The rows of a group lie close to one hidden flat surface of 14 dimensions, which may be shifted away from zero. Surfaces can cross.
Known rows, each followed by its group:
[-11  12  -4   0 -12  -5   3   8  -6   6 -12  22  11  11   1   0   1  -4
   2  10   3]
j611
[  0  -2  13   0   0  -3   6  -5 -10  17   7   1   7   5   6  10 -10  -5
   5  -8  -6]
j611
[  1   0  -3  -3  -5  -4  12  -1   9  -6  -5  22   1  13  19 -16   0  -2
   7   7  -7]
j753
[  8   4  16  -9  21  -6   3   0  -1  -8  -9  -9 -13   6  -2  -4   5  -5
  -3  -1   9]
j51
[ -9   7  -5  -6  -6   7   5   4   6 -11  -1   9   5   9   3 -16  -8   0
  -4  10 -16]
j753
[ -1  -4  11  -4 -10 -19  11  -5  -2   5 -27  15 -20   0  -6 -19   8   3
  -1  -4   0]
j505
[ 17   5  -1  -7 -22   9  -6   3   7 -31   0   7  16 -11 -17  21   2   7
  -9 -13  -6]
j611
[ -3   3  12   5  -3 -11  -4  -6  -2   0 -15   4   9  -1  -5  -2  -4   6
  -1  -7  -1]
j611
[-8 10 -1  0  0  2  0  6 -5 -1 -8  5 10 16 -1  0 -8  7 -9  8  3]
j505
[-14  14  -4  -8  27  -1   2   8   3   5   5  -5  24   0  19   0  -6  -4
  16  22   3]
j51
[-11   3   4   4  -6  -2  -5 -12   8   8  10  10  19 -13 -16  -2 -10  -1
 -12  -1 -11]
j611
[  1  -3  11  -1   0 -10   0 -10   9   3  -4  18   0  -7  -5 -14  -4   4
   5  10   3]
j51
[ -7  -2  18   5  11 -14  11 -10   9 -17   4   8  14  -3 -10 -11 -14  -2
 -18 -11   1]
j505
[  6  -3   5  -8 -31   9  -6   4  -6   1  -7  14 -10  -3  -2  -8  -1   7
  15   7 -17]
j753
[  5 -19 -22   1  15   2  14  -8  10  21  17   5 -19   3   2   5  -1  -6
  -7 -13  10]
j51
[ -5   7  15  -2  -8 -12  -9 -17   7   6 -14   3 -12   7 -10 -19   8  -4
   4   3  -9]
j51
[  2  -3  13  18  21  -5 -20 -15   2   6   9 -15   5 -23  -2 -16  -5  -1
   3  18  11]
j51
[  4   2   4  11  -1 -18   6  -6  -7   9 -24  17   9   7   4  -5  -9   2
  -1   4  15]
j505
[ -9   5 -18  13   8  -3  -6  -6   2  16  -5   5   6  14 -12   2 -10   1
 -14   9  20]
j505
[  3  -5   6   8  -3 -10   8 -18   8   7   9   1  15 -25   4 -12 -14  -5
  -4   8 -11]
j611
[ -5  -6 -15   8   5  18  -7  10   2 -17  33  -3   8   5  -1   1 -18 -12
  11  17  15]
j505
[  3  -5   5   2   6   2 -12   3   8 -10   1   0 -14  11  19  -7  22  24
  11   7   7]
j753
[ 20  -3 -28   4  14  11  -8  -6  11   1  -5   2  -5 -24   0 -10  12  -2
 -11  -5  -5]
j505
[-11   5  -1   2  -8  -1   1   6  -3  -3  16  -2  10  18  -3  24  -3  -7
   4   3  15]
j611
[  0   6  -8  13   8   6  -5  11 -18   0 -10  -5  12   6   0   5 -12   0
  -5   2  12]
j505
[ -9   1  17 -20  11  -2  22  13  -8  -7  -6  -1 -16  24  -3  -5  -9   1
 -10   1   3]
j505
[ -8  -5   1  -1  -5   0  16   1   2  -2  19  -7   4 -21  -4  -8 -14 -11
  -6  10  -7]
j611
[  0  10  11 -22  35   0  -5  10  -3  -1 -19  -7 -16  14   1  -2  14   2
  11  -1   6]
j51
[ -2  -1  17   2  12   9 -15   0  -3  -6   7  -8  11 -12  12 -17  -6  12
   8   5 -19]
j505
[ -1  -1  17  -4  -1   8  16  14 -16   0  13  31   1  -4  -3 -13 -15 -15
 -12  11  -3]
j51
[  0   7  -6   1  -5  -4   4  -2  -2   8  -1  -3   1   0   9  -2   1 -14
   6  15   1]
j51
[-11  -9   1   6  17  -1   1  -4  11  -3  17   7  -5   3   4 -20   1  -4
  -2  -3  -2]
j505
[ -5   4  18   0  12  -3   0   7  -9 -12  -3  -5  -2 -10  -7 -12   0  -8
  -5   1   3]
j51
[-29  -1   4  -4   1   4  -3   5  -8  14   3  -3 -12  -4 -21 -14   0  -6
  -7 -12 -20]
j611
[ 27   4   1 -14 -10  14  -2   0   2 -14  -2  11  -9 -13 -14   1   4 -15
  -2  -5 -11]
j753
[-13   0  -3  -3  -2   6   1   5 -10  16  11 -12   5   5  -1  15  -5  -4
   4  -9 -11]
j611
[ 18   0 -12  15   4  -8   0   2   5 -19 -14  13  -4  -6   8  -9  11   1
  -2  20  35]
j753
[-13  16  -1  11  -2 -11  -7 -12   6   2  -7 -14  -3  12  12 -23  12 -16
  -1  15 -10]
j51
[  9   6 -13   2   0   1  -5  -5  21 -22   2   6  -5   1   4  -3  28 -12
  -4  -8  -1]
j505
[ -6   5 -20 -12  11  13  -3   4  10  11  -9   1  -8  10 -14  -1   0  20
 -22   4  -1]
j753
[ 11  -5  -9  -8  -3  14  -2   4   4 -13  -1  -8   7 -17   6  -8 -15   9
  14   8 -16]
j753
[  8  -5  -8  -6  16   6   2  -3   5  -4  -8  -4   2   0  -3  -3 -16   9
  -2  -7  -4]
j753
[  4   9  13 -10  22 -12   0 -13  18  -7  -4   0   7  10  15  -4   9  -3
   9  -1  -3]
j51
[ -1   4  -7  -6 -21   6  -2   7  -2   2  -6   4  -9  -1  -9   4  10   8
  -8   7  -3]
j753
[ -8  -2 -18  15   0  -3  -2   1   1  -2 -13   8   2   4  -7 -10  -7   7
  -9   3  13]
j753
[  5   0  25   7  -9  -1 -20  -7  -9  -5   5  -1  -4   2 -16   6   6 -10
   7 -14   1]
j611
[ 17   2  -3  10  -5  11 -18 -12  -8  21  -5   7  -1 -13   2  -7   3  -3
  -1  -2 -16]
j611
[ 11  -4   3   5   3   6 -13   0   2  -8   5  -4  -2 -16  -3   1   6   9
   0   7   9]
j753
[ -6  -5  -9  -3   7  -1   5  -4   7  -2  -2 -15 -10   8   5 -10  -5  -3
  10  -6  -8]
j753
[  0   4  -9  -8  -3  11   9  16 -11   4  -5  19  -5  18  -3   9   0  -1
 -11  -8   0]
j611
[  5  16  -7  -7  16  17  -6  10 -12  12 -16   7   8   8  -5   2  -5   8
 -22   0  -7]
j611
[ 11 -16  11  -7  -4  -2   4  -9   2   0  -6   8 -14  -5 -14 -10 -15   4
   7  -9  -3]
j753
[ -6  11   5   6 -23   5 -12   4 -24  30   5  26  21   0 -22  24 -13 -13
   1   0   1]
j611
[-10  12  15   7  14  -4 -17   3  -9 -10 -11 -14  10  13  -1  -2   1   2
   5  -2   5]
j51
[  5  -3  -5  23  -4   7 -10   6 -15  -8  -5   6   7  -2   7  -6  -2   0
  -3  -5   3]
j611
[-10   5  11  17  15 -10   3  -5   0 -13  14   3  16   0  -4 -11  -9 -23
 -12   5  13]
j505
[ -7  -5   2  11   4 -13  10  -2 -12  11  -6  -1  -6  15  15 -10  -8 -14
  12   3  10]
j753
[  8  -3  -6  -2  -7  -4  16  -8  -1  14  -2 -10  -4   1  13   5  -6  -2
  -3  -1  -8]
j51
[ 13   1  -3   0   0  -8   3 -14   6   0  -8  -2   0  -4   2  -5  -3 -18
  10  -6  -4]
j753
[-10  -9  12  -4  -5  -3   0  -3   1   5 -13  18  -8  15 -18 -13 -17  27
  -6  -3  -1]
j505
[  3   1  -9  -4   8   3   1   1  -2   8  -1 -16  -8 -14  -1  -6  -4  -6
   3  15   2]
j505
[ -6  -2  11   2  -7   5   3   2   0  -6   7  11  15   7   8  -8 -18  15
  -4   9 -11]
j611
[ 29  -6  -4   7 -20   6  19   5  -9 -18  -3   8 -13   3  18  -1   8  -6
 -19 -12  -5]
j51
[ -6   0  19   1  -6  -6  -8  -4  -2  -7 -18   9  -7  37   8 -13   1  11
  13 -12 -10]
j753
[ -2   6  10  -2  29   5   5  -6   0  15  17  11  19  18  -2   1 -33  -3
 -13  19  11]
j505
[ -3  -6   5  -1  13  -9  16  -9   8  -3   5  -3 -20  13  -8  -9   0 -11
 -18 -10   8]
j51
[ -4  -1  -5 -16  -4  -8   8 -10  12  21 -22   5 -22   4   5 -24   8  13
   2   6 -19]
j51
[-11   2  -9   1  18 -23  27 -11  17  13  -7  16   0  21  -4 -11 -16  -3
 -18  21  30]
j505

New rows, each followed by its group:
[  1   1  -2  -9  17 -11  16   6  -1  -4 -20  -4 -10   9   4  -4   0   4
  -2   6  18]
j51
[  6  -4   2  -8  -1   5   8  -1  11 -23   9  10  11   2 -27   5 -31   5
 -14   5  12]
j505
[-15  -1  -6   2  -8  -6  -5 -11  18  -1   1   7  -7   3  -1 -16  14   1
   1  -4 -12]
j611
[ 18   2  21 -13  -8   2   6   0   4 -27  -6   0  -5  -6  -1  -7   1   9
  -9   1 -11]
j51
[ -4   7   5 -12 -11 -12  -2  -8  10  -5 -17  -4  -5  -3  -8  -5  10  -2
  12   0  -8]
j51
[-17  18 -26   2  12   2  -2  -6  11   5  -7 -23  16   8   9 -13 -10  -8
  -1  12 -14]
j753
[-26  22  -7 -13   4   2  -1   0   8   8  -2 -22 -11  33  -2  -6  13  -7
 -11   5 -17]
j753
[  9  -1   2  -6  14  -3  13  -6   2  13   1  12   2  -7   6  -9 -11  -8
  -4   9  -2]
j505
[ -4   6 -17   0   3  -6  10  -3  16  -7   0   1  -6   5   2 -10  10 -10
 -10   9   7]
j753
[ -3  -9  -9   7   3  -5  11   0  -7   4 -15   8   2  11  -1   0 -17   4
  -3 -16   6]
j753
[ -1  -4  -3   9   2   7   4   9  -2 -19  20  13  10   8  -3  -1 -22 -15
   5  13  20]
j505
[ 7 11 16 -5  9 -4 -3 -7 -4 10 -9  4  7  4  9 -3  0 -2 -1  6 -7]
j505
[  4  -1  20   3  16  -8  -1  -4 -11   5 -13   1  -6   4  -6 -10  -8   0
  -4  -1   9]
j505
[ 14   1   3   7   0  12  -7  -2  -8   8  14   1  -5   8  -2   1 -13  -7
  -4  24  15]
j51
[-17   1   0 -10   0  -7  21   7   1  -2  -5   1  -5  18 -11  -3 -18   4
 -11  11  12]
j505
[-24   9 -12   0 -18  -4 -13  12  -1  -9 -21  14   4   4 -11  -8  13   1
  18  -6  -5]
j51
[  8 -12 -15  -3   1  -4  23   3  11 -18 -10  21 -12   8   2 -14  -7  -3
  -4  -5  10]
j753
[-19  21   5   1  -1  -1  -4  -2  -9  14  -6  -9   9  24   2  -2  -3 -11
  -6   3 -14]
j753
[ 20  11  13  -4  18 -15  -6 -19  12   5 -20  -8 -10   1  23 -20  18   0
   9  18   0]
j51
[ -3   2  -7  11  -1   7 -10   8  -9  -6  -2   4   0   8  -8  -1  -2  -6
  -2   3  11]
j505
[-6 10 -4 -5 -2  0 -3 -2  6  5 -4 -1 -6 14  1 -2 12  1 -6  3 -6]
j753
[ -5  -3  13  12   6 -15   8  -3  -8  -5  -2   5   5   9  -6   1  -9 -13
  -4 -12  14]
j505
[ 14   4  -1   4  14  -7  -6 -13   7   0  -8 -13   7  11  23   6  10   3
  10  -7   2]
j51
[  0   7   3   2  -4   6  -2   8 -19   8 -10   4   4 -14   2 -10   0 -11
   1   0 -16]
j611
[  2  -8 -15  -6   4   9  -1  -3   8  14  10   6  -5  11   9   6  -3   4
  14  -2  -3]
j505
[  9  -2  15  -7  -8   5   1   0  -5  -1  11   3   4  -9 -10   6 -13  -4
   1   6  -2]
j51
[ 13  -2  14 -13 -16  -5   3   5  -9  -4 -14  -2   1 -32 -11   4  -5   5
  12   8   0]
j51
[-10   9   3   0   0  -4  -2 -18  12  16  19   1   6  26   1   2  -6 -20
   4   4  -7]
j51
[ 29   1  21   1   6 -12  -3 -27   5  11  -4 -10  -2  -8  15  -1   4  -4
   6   0  -5]
j51
[ 13   9  -4 -12  -1  17  -6   8  -1  -9  -4  -2  -5  -3  -7  -1  -3   1
  -4  16  -2]
j505
[  2  -4  24  16  11 -12 -12  -2  -2 -20 -11  14  -3  25   3 -10   7  19
  -4  -5  23]
j753
[ -4  22  -3  -9 -11  15 -10   6  -7   6  -1  -9   9  -7 -15   5   1  -5
 -16  12 -17]
j505
[  3   0  -5   9   4   4  -3  -1   1  -1   2   1  -2  -2   9 -13   2  -1
  -3  11   1]
j51
[  5   2  -8  -9  21   1   2 -10  14   6   0 -12   1  -4  -5   3  -3   5
 -10  -2  -1]
j753
[ -1  -2  -1   3  10   3 -15  -2   3   1  -2   1  -8  -6  -4 -10  12  -1
   7  -4   0]
j51
[  6  -3  -1  -9 -17   3  -3  -1   7 -16  -7 -10 -17 -11 -21  -6  -1   2
   1   2  -3]
j753
[  3   0  -4   8  -1   4 -14 -14   5   0  -5  20  -1  14  -3 -15   1 -17
   6 -27 -18]
j753
[ -1 -11  -7  -6 -10   7  12  13  -3 -11   0  14  -3   7  -4   0 -18   7
   4  -1   3]
j505
[  2   7   8   5  -8  13 -26   7 -17  -1  -2  -5  -9   4 -18   7   9  -6
   3  -8  -1]
j611
[ -2 -20 -14  17  -5  -3   6   0  -5  -1   1  10   2  -2   5   1  -8  -5
   7 -29   0]
j753
[ 28   1  23 -14  11   9   1 -12  -4  23  15   3  -2   8   6   8 -25   2
   2  29   7]
j51
[-14  17  -5  -8  -6 -21  25 -10  28  -2   1  21  12  21  19  -9  16  -5
 -18  14  -7]
j753
[ 11  -5   8  -7   5  -7   1 -15   7  23  -2  17 -20 -12  -1 -19   4  -5
   4  12  -2]
j51
[  3  -4   2   7  23   2 -23 -21   8  10   3 -12  -1   0 -15   0   0   0
  -1 -28  -8]
j753
[ 17 -12   1  12   1  -8   0   3 -17   6 -15   0  -4   4  20  11   2   5
  20  -9  17]
j753
[  5   4 -10  -5 -13   0  -4 -10   6   6  -8   1 -12   2  -6  -6   9 -15
   6  -6 -12]
j753
[-29  -5   8  16   8 -14  -1  -6   3  -1  22  -3   2  12 -22   4  -5 -14
  -8 -12  18]
j611
[  2  -4 -24   5  -9   1  19  -2   8   3  14  -9   1 -13  16   0   1 -13
  -6   6  -6]
j51
[-12   0  -7   5   1   0   3   5   3  -4  -1  19   2  30   0   0  -4   6
  -6  -4   9]
j505
[  2  -4  -2   2  17  -2   0   3  -6  11  -7   9   2 -14  11  -4   6  -2
  11  -4   1]
j51
[ -3   8  -5  -7  -9 -14  11  -3  12  -6 -15   5  -8  11 -14  -6  -3   1
  -8  22  19]
j505
[ 10   1   9  -4   0   0 -10   0  -7   7  -9   2  -3 -18  -7  -4  -3   3
  13  17   7]
j51
[  4 -11  -4  -9   2  -9  35 -10   3  32  14  14  -7   7   4   6 -21 -14
  -8   5   4]
j51
[  3  -2  12   1  11  -7  -2  -5 -14  24 -10  -7 -16 -21  -6 -16  -1  -9
   3  13   4]
j51
[ -7   4   3  -9  15  -9  -1 -13  15   3  -4 -20  -8   8  -4  -5   1   4
   1   3   0]
j51
[ 17   2   5  -1   3  -1   9   0 -10   9  -6   1  -1  -8  18   1   3 -10
   4   3  -4]
j51
[ 24  -6   6  10 -13  12 -17   0 -17  -4 -14  -3 -28 -27 -17 -21   5  -8
  -2   1  -4]
j611
[  3 -10  22   6  13   7   3  14 -13 -25   2  23  -1  10  -2 -20 -19   2
  -4  -2   8]
j505
